Each new row is followed by its nearest point in the smallest flat space through zero that holds the last named rows.

z_850 (4 x 8):
-.24,-.39,-.02,-.13,.07,.25,-.20,-.19
.07,.10,.17,.11,-.02,-.02,.05,.05
.03,-.08,-.06,-.21,.16,-.09,-.22,-.07
.05,.25,-.24,.01,-.14,.29,-.02,-.22
New rows:
.06,.00,-.01,-.02,.09,.29,-.11,-.05  .00,.01,.02,-.02,.00,.19,-.12,-.16
.05,.08,-.08,-.16,-.06,-.03,.05,-.22  .04,.09,-.14,-.07,.00,.03,-.06,-.08
-.19,-.05,-.08,-.10,-.04,.08,.07,.16  -.11,-.12,-.11,.00,-.04,.01,.09,.04
-.34,.04,.12,.05,-.13,.16,-.12,-.08  -.10,-.10,.08,.07,-.05,.23,-.02,-.10

z_637 (4 x 8):
-.37,-.03,.13,-.41,-.33,.26,.02,-.12
.14,.07,.45,-.02,-.57,.08,.03,-.24
-.28,-.14,.12,-.19,.06,-.19,-.08,.11
.07,-.02,-.02,-.05,-.05,.19,-.36,.08
New rows:
-.09,-.13,-.07,.22,.14,-.17,.07,.05  -.01,-.03,-.04,.09,.19,-.20,.08,.07
.03,-.18,-.24,-.45,.18,.05,-.21,-.02  -.19,-.07,-.17,-.19,.14,.14,-.21,.13
-.35,-.01,.20,.49,-.07,-.03,.02,.05  .00,-.02,.13,.04,-.02,-.17,.06,-.01

z_605:
-.38,-.15,.15,.08,-.03,-.13,.12,-.10
.31,.12,-.16,.13,-.12,.00,-.10,-.04
-.02,.04,-.33,.03,.06,-.17,.10,-.11
-.34,.09,.01,.13,.13,.10,.03,-.12
New rows:
-.09,.26,-.05,-.16,.28,.23,.12,.24  -.08,.15,-.07,-.21,.32,.25,-.01,.11
.01,.09,.23,.12,.12,-.02,.25,-.01  -.11,-.02,.09,.03,.00,.03,.00,-.01
.21,.09,.18,-.22,-.24,.27,-.15,.07  .26,.03,.22,-.07,-.07,.20,-.16,.16
.14,-.25,.21,-.12,-.13,.11,-.07,.19  .15,-.14,.28,-.15,-.11,.03,-.05,.17
-.18,-.20,-.08,.07,.11,.08,.02,.13  -.16,-.03,.02,-.05,.09,.00,.05,.00
.23,.07,-.13,.15,-.17,.11,.23,-.27  .14,.09,-.16,.19,-.11,-.06,-.05,-.11

z_814:
-.08,-.37,-.01,.13,.24,.02,.02,-.26
-.11,-.06,.03,-.14,.07,.07,.05,.10
-.06,-.17,-.16,.07,.30,-.12,-.06,-.29
.29,.08,.12,-.18,.03,.13,-.07,-.18
New rows:
.11,.10,.22,.07,-.12,.25,.10,-.19  .22,-.04,.19,.02,-.13,.15,.00,-.08
-.34,-.01,-.02,-.09,.10,-.14,.17,-.01  -.26,-.07,-.11,-.05,.14,-.07,.04,.11
.03,.05,-.11,-.27,-.17,.17,.50,-.15  .04,.01,.11,-.17,-.01,.13,.03,.06
.24,.07,-.24,.22,-.14,.25,.23,.14  .08,.05,.07,.14,-.21,.01,.01,.06
-.27,-.12,.23,-.34,-.50,.04,.11,-.16  -.01,-.07,.19,-.08,-.13,.19,.09,.17

z_16:
.33,-.35,.14,.13,.37,.40,.22,-.09
.42,-.11,-.23,.30,-.09,.07,-.01,.12
.05,-.12,-.07,.23,.18,-.43,.03,-.14
.17,-.30,-.12,.38,.39,-.14,-.19,.14
New rows:
-.14,.15,.16,-.13,.06,.41,.13,.00  -.09,.03,.18,-.24,.01,.37,.07,.00
.09,.11,.06,.23,-.33,.00,-.06,-.05  .13,.09,-.12,.04,-.23,-.04,.02,.02
-.25,-.38,-.08,-.05,-.01,-.09,-.41,-.02  -.19,-.03,-.01,.04,.17,-.11,-.25,.15
-.05,.01,.02,.03,-.07,.27,-.11,.00  .00,.01,.02,-.06,-.03,.21,-.05,.10
.06,-.09,-.01,-.05,-.19,.10,.03,.31  .07,.04,-.07,.00,-.13,.17,-.08,.14

z_482 (4 x 8):
-.08,-.23,-.05,-.16,.01,-.19,.20,.11
-.08,-.45,.04,.25,-.06,.17,-.13,.20
.33,.11,-.02,.45,-.31,.09,-.09,-.12
.22,.13,.15,.23,-.05,.05,-.14,.18
New rows:
.02,-.17,.04,-.07,.06,.27,.21,.00  -.10,-.15,-.03,-.02,.02,.04,.00,.00
-.10,-.07,.09,-.25,.21,.21,.01,.09  -.20,-.04,.06,-.18,.21,.07,-.08,.09
-.27,.11,.04,.02,.17,-.01,.09,.24  -.09,.00,.09,-.14,.16,-.01,-.03,.16
.28,-.18,-.19,.06,.12,.21,.22,-.17  .01,-.09,-.11,.08,-.13,.01,.05,-.14
.17,.28,.21,.15,.17,.04,.00,.04  .16,.29,.14,.06,.05,.02,-.12,.09

z_105:
.06,.18,.15,.39,-.08,-.30,-.09,-.29
-.25,-.37,.08,-.22,.05,-.06,.28,.02
-.14,.06,-.09,-.08,.01,-.13,.35,.12
-.11,.00,.00,-.13,.02,.29,.08,-.09
New rows:
.16,-.16,-.19,.12,-.15,-.22,.28,.28  .02,-.02,-.11,-.03,.01,-.32,.15,.28
.16,.13,-.25,.12,-.10,-.16,.15,.01  .06,.22,-.10,.10,-.02,-.17,.09,.10
.04,-.23,-.20,-.12,-.21,-.01,-.01,-.15  -.03,-.14,.04,-.06,.02,.02,-.02,.00
.22,.11,-.04,-.12,.22,.28,.21,-.02  -.03,.14,-.10,-.12,.02,.26,.07,.04
.24,-.03,-.02,-.09,.26,-.05,.11,.22  .06,-.03,-.11,-.10,.02,-.07,.01,.24
-.11,-.10,-.14,-.05,-.21,.27,.21,-.27  -.18,.01,.05,-.09,.01,.25,.16,-.19

z_449:
.01,.00,-.03,-.32,-.12,-.31,-.23,-.14
.24,.31,-.13,.02,-.37,-.01,-.21,-.07
.09,.06,.41,-.03,-.13,.14,-.25,-.04
-.18,-.01,-.08,.09,.08,.15,.22,-.39
New rows:
-.08,-.08,.01,-.22,-.19,.15,.25,.23  .00,-.04,-.01,.03,.06,.00,.04,.13
-.12,-.09,.13,-.16,-.13,.17,.15,.20  -.01,-.07,.13,.03,.08,.05,.01,.11
-.02,-.07,.24,-.04,.01,-.18,-.04,.09  -.01,-.09,.17,-.11,.05,-.07,-.10,.10

z_898:
-.03,.13,-.09,.15,.30,.07,-.04,-.03
-.28,-.36,.08,.06,.14,.30,-.02,-.05
.28,.02,.12,-.40,.23,.19,-.11,.33
.03,-.01,-.36,.11,.01,.04,.10,.09
New rows:
-.09,.06,.26,-.13,.01,-.06,-.12,-.22  -.06,.04,.32,-.03,.00,-.07,-.09,-.13
-.23,-.12,-.22,.28,.10,.10,.14,.22  -.14,-.15,-.30,.19,.10,.16,.08,.01
.24,-.06,.02,.13,.24,.13,-.22,-.08  .00,.07,.03,.01,.26,.10,-.07,.02
-.10,.26,-.05,.18,.04,-.01,.19,-.17  -.06,.16,-.08,.22,.06,-.11,.01,-.14
-.21,-.23,-.02,-.02,-.23,-.11,-.12,-.09  -.14,-.20,.06,.03,-.24,-.02,.05,-.10

z_363, 4 rows:
-.04,.35,.04,.28,.12,-.02,-.04,.06
.09,-.01,.02,-.10,-.12,-.04,-.07,-.03
-.35,.00,-.06,-.20,-.22,-.25,-.13,.08
.11,.34,.05,.03,.08,-.14,-.16,.06
New rows:
.27,.09,.24,.01,.13,.16,.02,.14  .29,.09,.05,.06,.15,.08,.00,-.03
-.11,.18,-.17,-.04,.40,-.32,-.14,-.10  -.10,.21,-.04,-.11,.34,-.21,-.08,.16
-.25,-.05,-.27,.12,-.01,.14,-.05,.01  -.25,-.06,-.04,.11,-.02,.03,.09,.02
-.12,.06,.28,-.09,.25,-.21,-.10,.17  -.08,.14,-.03,-.11,.22,-.17,-.07,.12
-.04,-.21,.05,-.15,-.24,-.06,.16,.11  -.08,-.22,-.03,-.14,-.19,.00,.01,-.04

z_252 (4 x 8):
-.17,-.05,-.33,.06,.26,-.02,.11,-.06
-.22,-.09,-.22,.10,.14,-.02,-.01,-.09
-.07,-.18,.01,-.27,.09,.04,-.08,.01
.28,-.02,-.12,.01,.22,-.02,.24,.21
New rows:
-.14,.02,.27,-.09,-.25,-.06,-.12,.27  .04,-.05,.26,-.06,-.20,.02,-.16,.02
.25,-.11,.23,-.22,.00,-.18,-.13,-.02  .16,-.11,.21,-.20,-.07,.03,-.07,.12
-.05,.23,-.20,.16,-.05,.12,.16,-.07  -.04,.25,-.15,.15,.01,-.02,.14,-.10
-.16,.19,.21,-.14,.23,-.25,-.27,-.22  -.18,.05,.03,-.16,-.07,.04,-.10,-.15

z_869:
.30,-.11,.15,.09,.05,-.04,-.32,.06
.33,.03,-.17,-.14,.15,.17,-.46,.06
.27,.05,-.25,-.27,.14,.07,-.22,-.06
-.05,-.20,.03,-.25,.35,.11,-.58,.14
New rows:
-.19,.03,.10,-.11,-.33,-.12,-.05,.12  -.14,-.02,.07,.07,-.03,-.01,.07,.03
.11,.26,.07,.16,-.26,-.19,.06,-.05  .17,.08,.04,.20,-.19,-.05,.17,-.04
.08,.19,.02,.14,.17,.34,-.03,-.07  .04,.12,-.11,.08,-.05,.19,-.11,.08
.18,.20,.19,.05,.09,.24,.21,-.09  .10,.09,-.04,.09,-.11,.02,.08,-.02
.32,-.15,-.05,-.14,-.01,.23,-.24,.12  .26,.01,-.08,-.05,.08,.09,-.32,.04
